Every row belongs to one group in each of 4 separate groupings. Each group adds its own fixed numbers to the row, and there is some noise. The rows also spread widely along 16 directions, which tell nothing about the answers.
(in the rows, 128 means zero)
Some rows, each with its group in each grouping after it:
[157  96 156 145 104 143  96  78  97 150 133  94 139 143 153 139  97 165
 116 128 154 142 154 131 124 103 137  85 123  92  61 131 141 131 116] | M q408 vamu q15
[151 125 141 158 128 119 146 170 145 120 114 131 129 118 119 166 132 117
 141 132 138 139 125 131 109 139 104 152 144 147 123 133 130 112  90] | C q408 koz q219
[121 118 103 124  66 143 137 108 124 118 123  54 174 146 149 154 177  84
 152  94 133 158 106 116  75  96 101 165 139 114 166 166 162 127 103] | M q579 koz q723
[162 119 127 174 118 104 101  86  90  71 119 107 140 109 116 106 152 133
 170 149 113  50 154 105 144  35 120 112 164 111 113 137 112 186 160] | N q800 nedi q219
[119 152 116 176 116 139  64  94 135 159 113 135 121 106  73 127  74 145
 110 173 116  89 156 160 189 119 121  66 131 143  90  50 145 159 185] | P q579 nedi q15
[132 110 149 145 155 114 103 124 133  64  88 151 141 112 110 180 118 112
 130 133 144 108  86 141 137 107 122 131 159 121 147 130 126 136 124] | C q800 vamu q723
[156 138 154 127 131 139 152 140 153 108  92 112 132 107 127 171  80 127
 156  47 115  96 102 142 131 115 121 132 142  68 109  77 148 138  37] | N q800 nedi q15
[148  99 180 153 137 100 137 131 114  86 126 115 140 148 112 170 120  98
 167 107 151 126 102 116 148 104 120 182 171  91 143 131 111 101  85] | P q408 nedi q723
[111 161 109 120 131 143  47  96 155 169 149 103 112 133 153  92  93 171
  90  99 163 114 150 154 153 111 155  61 140 124 118  77 150 130 168] | C q800 nedi q723
[134  96 145 152  93 121 149 123  83 150 140 128 130 143  91 148 127 107
 135 176 122 158 145 115 135 146 115 155 125 133  91 145 113  95 130] | C q579 vamu q219
[151 127 105 124 102 140 108  85 119 102 140 141 122 137 122 133 116 124
 139 154 125 158 139 134 126  94 132 136 124 112 111 122 121 128 110] | M q800 koz q723
[155 143 150 115 123  97 144 167 128 121 124 136 131 106 139 132 136 139
 138 114 139 137 148 121  90 120 113 146 165 123 141 150 128 102 108] | N q408 koz q219
[ 99 139  81 133  77 142 105 124 119 176 118  94 141 127 158 110 118 134
 128 117 125 111 154 107 132  91 120 124 135 118 127 103 148 129 160] | P q800 nedi q219
[136 174 113 109 117 153 112 115 163 130 136 131 111 110 115 134 137  97
 119 111 100 127 138 148 101 144 120 102 114 106 147 146 124 147 147] | N q408 nedi q723
[111 132 102 121  94 132  94  99 144 138 158 156 118 137 153 100 120 150
 114 104 147 160 136 140 141 103 148 115 117 156 116  83 138 171 152] | M q408 nedi q219
[120 128  92 132 108 155 136  80 102  75 112 138 128 129  69 135  94 100
 123 178 115 149 100 151 157 117 123 150 138 144 140  63 145 121  90] | C q408 vamu q723
[ 98 141  85 108 111 168 133 142 192 112 132 143 108 145 165 175 130  86
 126  75 135 185  75 140 102 139 124 180 102 139 157 111 130 142  87] | M q408 nedi q15
[122 109 165 102 137 100 169 125 101 136 159  97 138 115 144  85 150 141
 115  73 127  68 125 102 137 129 150 116 125 117  95 126 119 151 123] | M q800 vamu q15
[114 119 150 125 151 103 118 160 174 124 153 115 125 126 171 119 154 155
 116  72 180 139 109 132 118 126 148 135 145 172 129 117 135 132 106] | N q800 koz q15
[ 91 124  93 147  98 132 141 163 150 144 134  99 146 157 136 124 140 131
 151 161 155 180 137 126 139 114 135 205 138 200 160  90 153  71  94] | P q579 nedi q15
[120 135  87 132 128 186 135 103 155 100 178  86  88 115 110 145  77  76
  87 149 132 173  84 158  81 136  98 141 109 168 159 143 163 111   4] | M q408 nedi q219
[146 173  87  92 103 155 173 125 153 129 136  86 147 102 145  58 159 136
 149 120  69  59 183 116 116 103 158 112  92 123 142 134 150 150  98] | N q408 vamu q723
[ 82 121  86 134 103 124 127 144 152 121 145 142 120 108 130 128 135  94
 106 102 138 134  77 116 125 127 102 155 138 189 145  94 142 162 122] | C q800 vamu q219
[144 131 106 150 163 166 167 124 124  78  78 141 102 139 139 156 138 132
 166 148 103  74 124 109 156 116 148 157 111 102  74  79  80 144 122] | N q408 vamu q15
[181 130 136 158 110 144 121 108 123 156 131 127 109 137 124 160  93 157
 146 116 152 169 147 148 119 140 120 114 137  96  38  68 127 119  81] | M q800 koz q723
[131 114 128 142  83 113  87 100 126 168 157 112 145 114 132 109 130 125
 113 126 128 110 156 112 132 104 112  90 127 129 105 135 137 161 176] | P q579 koz q723
[ 80 110 138 152 170 150  90 125 168  63 107  80 146 163 144 181 176 111
 119 122 190 170  61 176 107 127 150 140 142 188 190 158 155 120 113] | C q800 nedi q15
[141 118 119 162  71 114 107 146 160 120 120 140 156 133 125 159 145 108
 176 131 123 157 141 118 127  82 114 177 131 141 131 141 133 141 119] | N q800 koz q15
[174 157 114 129 112 143 203 187 134 143 108  89 132 125 153 140 190 127
 191 130  93 118 181 102  65 137 114 184 125 108 115 163 108  99  92] | N q579 nedi q15
[147 182 100  78 113 136 153 106 112 156 172 161  98 120 113  61 157 168
 112 132 129 186 175 167  94 176 153 100 123 151  89  66 120 135 143] | M q800 nedi q723
[145 144  91 126  82 134  76 125 145 118  96 137 157 135 150 146  96 147
 157 141 136 154 156 131 130  66 133 145 153 101 152 122 154 101 117] | C q800 vamu q723
[126 136  99 149 118 153 176 138 111 113 102  90 124 135 121 143 150 114
 162 132 114 109 117 110 130 123 120 177 138 124  99  81 118 117  91] | N q800 vamu q15
[100 147  79 158  69 152 101 109 144 152 108  90 156 151 128 134 181 117
 143 107 150 163 124 151 119 125 114 124 144 165 134  68 162 159 180] | C q579 nedi q723
[152 141  75 139 141 190 144  84 100  54  53  75 139 160 141 152 149 128
 190 158 100  80 135 127 134  67 155 150 132  64 127 105 119 118 103] | C q800 nedi q723
[ 87 120 134  71 149 153 121 121 128 173 144 132  96 128 192 131  96 149
  47  94 170 175 111 139  87 174 145  94 105 127 122 133 134  91 128] | M q408 nedi q219

New rows, each followed by its group in each grouping:
[176 126 115 133 109 129 133 118 103 108  83 159 140 129 161 146 153 153
 170 148 122 126 172 113 107  89 133 138 132  87  95 128 100 143 161] | M q408 nedi q723
[128 125 138 100 126 102 132 103 120 134 188 174  92 139 112  98 101 134
 116  97 140 144 121 125 171 138 148 142 131 118  81  60  94 129 122] | M q800 koz q723
[148 114  89 153 116 156 165  96 106  60  94 150 128  93  85 162 140  79
 132 171  94 119  94 134 106 121  88 140 122 143 114  96 126 181  93] | P q408 koz q723
[138 108 154 123 111 115 150 101 106  61 103 155 155 144  97 141 146 122
 163 109 122 144 112 147 156 103 147 155 137 118 133  91 129 159 118] | C q408 nedi q15
[166 121 152 158 132 117 157 135  99 153 107 112 141  99 122 124 152 149
 127 162 127  94 171 123 108 142 117  99 130 135  75 130 129 127 140] | M q408 koz q723
[103 163  77 101 123 141 125 138 168 121 121 172 108 114 146 136 136  96
 117 113 106 118 118 122 124 128 124 151 116 124 162 114 109 143 168] | M q408 nedi q723
[110 150 147 137 137 143  93 140 170 127  97 130 122  96 102 195  87  93
 101  97 116 107  86 154 127 152 102  98 132 101 139 133 142 136 127] | N q800 vamu q15
[132 109 145 130 113 123 104 117 135 151 155 129 130 135 142 138 104 119
 115 133 144 144 139 118 131 122 131 131 119 117 119 160 124 105 124] | M q408 vamu q723
[128 139 121 121 107 119 155 133 100 157 142 109 128 119 143 112 186 120
 117 110 138 123 137 106  91 153 110 127 141 129 105 128 115 142 174] | M q408 vamu q723
[135 148 129 136 124 138 108 140 178 150 171 104 100 116 138 131 115 110
 118  89 128 116 130 126 117 129 112 123 121 128 126 140 125 145 105] | N q408 nedi q15
[163 139 126 127  95 124 108 152 170 154 112 171 139  93 129 154  72 145
 125 114 128 161 149 153 112 126 111 112 128 126 109  96 162 125  79] | C q800 koz q723
[112 150 103 101 128 157 141 138 125 112  63 151 139 111 131 164 146 138
 115 145 125 170 121 165  83 153 128 124 129 138 146 106 143 124 139] | P q800 nedi q15
[107  99 126 212 103 142  83  79 119 108  66  70 178 152 109 171 136 123
 154 115 160  92  91 143 184  88 122 105 161 136 103  45 166 168 160] | C q579 vamu q723
[127 120 120 132  97 141 117 105 115 146 124 109 133 115 132 139 140 107
 122 123 124 136 134 125  98 122 111 113 125 110 118 145 131 137 143] | N q800 nedi q723
[136 155 136 143  88 132 134 123 167 143 159  86 162 144  85  97 169 129
 140 127 143 182 155 181 122 150 148 117 121 194 142 106 184 129  89] | C q408 koz q723
[142 151 106 135 110 149 152 128 120 120 120 109 114 124  91 141  95 107
 141 127 100 110 128 128 142 124 104 157 140 105 118  78 130 120  84] | C q408 nedi q15
[114 147 140 103 142 152 127 118 128 150 121 133  99 132 139 147 140 127
 109  93 119 118 124 133 127 173 145 100 107  86  80 118  92 136 173] | N q800 vamu q15
[137 161 147 148  93 108  92 140 167 128  97 121 159 137 108 170 157 121
 163  52 155 153 112 165 126 132 113 120 175 112 138  87 155 153 154] | C q800 koz q723
[186 147 128 115  83 117  96 105 110 127 152 126 129 111 133  99 122 149
 141 120 111 118 190 121 100  75 118  95 146  85 121 168 129 157 139] | C q408 nedi q219
[148 150 128 113 136 138 146 124  98  74  80 144 131 139 116 154 159 127
 169 176 103 126 151 130 112 114 152 152 135  83 134 167  94  94 143] | N q800 vamu q219
[154 106 186 109 102  96 138  89 110 100 147 142 161 137  75 101 106 131
 164 133  87 111 165 136 189  88 177 130 105  88 111 139 125 127  97] | N q800 koz q15
[140  97 145 138  69 139 150  71 155 116 174 160 147 170  86 107 157 109
 177 110 107 194 137 157 177 132 186 140  61 155  68  79 128 184  93] | N q800 koz q723
[122 131 121 133 101 131  83  61 137 105 172 151 120 146  91 101 132 129
 116 148 128 158 136 162 165 110 155  99 103 160 105  99 127 181 161] | M q408 koz q15
[101 160 113 116 179 135  90 117 152  96 139 131  84 122 119 122  81 143
  97 147 146 107 110 147 161 117 146 115 151 143 150  90 123  92 118] | N q579 koz q219
[138 107 136  92  92 125 168  97  79 142 157 129 123 133 128 115 151 132
 115  85 147 185 114 125  95 163 118 132 141 115  80  88 123 135 116] | C q579 vamu q723
[ 97 109  99 105 147 139 141 141 162  86 136 184 109 117 164 137 192 116
 105 143 136 166  96 128  84 147 146 151  93 202 134 156  98 170 147] | N q800 vamu q15
[129 175  89  84 125 142 167 154 141 111  83 152 131 144 174 120 197 155
 157  88 131 140 140 127 107 145 159 156 139 113 127  78 108 131 168] | C q408 vamu q723
[165 123 164 151 165 133 187 138 112  98  52  69 175 147 136 137 180 156
 208 159  98  36 181 114 157 101 185 138 116  81 103 144 112  88 120] | N q579 koz q723
[150 144 117 143 133 153 106 133 199 118 156 172  81 104 115 166  71  86
 124 125 106 120 111 129 139 132 111 136 100 117 112 128 108 147  77] | N q408 vamu q723
[126 146 132 112 111 127 137 111 169 118 172 140 127 122 104  98 150 125
 130  95 130 155 120 160 132 148 152 117 115 169 127  87 145 165 103] | N q579 vamu q723
[117 164 152  98 130 143 139 106 117 140 132 103 129 129  81 100  90 126
 120 142  93 103 162 159 162 142 166 101 110  98 147 125 146  81 110] | N q408 nedi q219
[141 170 121 132 143 114 131 174 151  91  76 118 157 145 145 138 156 175
 183 149 151 132 161 152 127  93 156 177 173 146 174 105 142  73 119] | M q579 nedi q15
[135 137 122  97 109 153 135  72 129 102 166 147 115 145 102 107 144 108
 128 126 104 151 129 144 137 143 157 115  95 113 110 119 108 166 132] | P q408 vamu q723
[123 128 124 148 135 141 134 129 142 123 135 127 115 143 117 128 131 121
 131 154 125 115 135 130 156 135 147 133 111 150 111 122 117 124 128] | C q408 vamu q219
[109 105  91 124 146 137 121 143 147 123 111 132 113 119 201 148 134 118
 119 109 139  89 105  80 120  99 121 155 127 116 118 125  97 134 142] | P q800 koz q723
[134  56 129 174 106 119 136  99 106 137 163 139 117 155 146 128 119 122
 140 137 158 149 122  94 161  99 129 171 116 151  63  88 102 142 107] | M q408 nedi q723
[143 112 194 110 166 113 171 145  98 102 134 106 117 112 110 168 133  94
 111 102 131 115  97 122  91 163 104 144 153  87 141 182 104 100  90] | P q408 nedi q15
[107 116 162 122 132  98 146 144 156 117 175 165 119 118  96 136 156  99
 105 109 147 179  90 157 110 177 128 140 116 193 135 140 128 145 110] | M q800 koz q219
[119 197  53 130 158 153 116 137 174 116 116 132  99  93 127  88 132 179
 104 171 131 101 148 166 126 128 138  96 132 210 127  37 153 147 136] | M q579 koz q15
[115 111  92 139 101 118 131 115 128 135 183 153 101 139 143  87 167 134
 130 125 159 168 125 108 133 126 133 161 132 189  82  70 102 158 142] | N q800 vamu q723
[166 170 127 121 115 118 129 150 126 138 142 140  97 119 130 146 117 127
 141 111 126 130 149 118 100 132 100 144 159  82 109 138 102 112 126] | M q408 vamu q219
[144 119 143 139 115 103  92 106 185  60 141 174 145 158 124 152 141 117
 181  89 144 156 105 149 167  74 162 161 129 129 140 111 121 171 111] | M q800 koz q723
[148  78 153 156 122  74 145 137 103 118 146 116 153 110 177  98 192 141
 141  94 167  90 133  83 109  84 116 141 161 159 109 136 116 180 154] | M q408 nedi q723
[ 82 117 172 119  91 140 142 106 133 164 144 112 149 143  68 137 101  84
 108 107 106 156 113 157 171 171 146 125  87 127 134 113 154 112 114] | N q408 nedi q15
[127 115 115 132 112 119 145 106  87 108 143 160 112 110 106 108 156 131
 115 163 131 155 128 127 109 134 121 129 135 169  93 106 111 153 146] | N q800 vamu q219
[102  97 162 155 153 129 109 126 157 117 122 151 125 151 113 175 138 106
 126 148 155 161 101 149 155 154 155 140 106 154 118 137 110 102 138] | N q800 koz q723
[106 132 122 115 110 118 120 146 192 110 149 148 142 147 156 126 163 130
 134  93 153 178 113 148 128 121 155 160 113 187 155 116 146 150 114] | M q408 koz q15
[113 163 128  61 126 107 155 181 125 152 100 174 141  87 159 120 155 143
  94 133 112 122 162 121  76 161 136 121 125 125 165 181 122 100 186] | M q408 vamu q219
[145 108 150 146 160 108  86 126 124 120 142 137 101 106 136 154  94 137
 104 149 168 128 121 119 120 116 106 121 163 126 112 140 110  98 124] | N q579 koz q723
[145 136 131 107 104 127 146 110 118  60  89 210 158 118  65 157 141 114
 153 191 104 198 127 176 121 138 147 149 122 144 150 119 131 132 117] | P q800 vamu q723
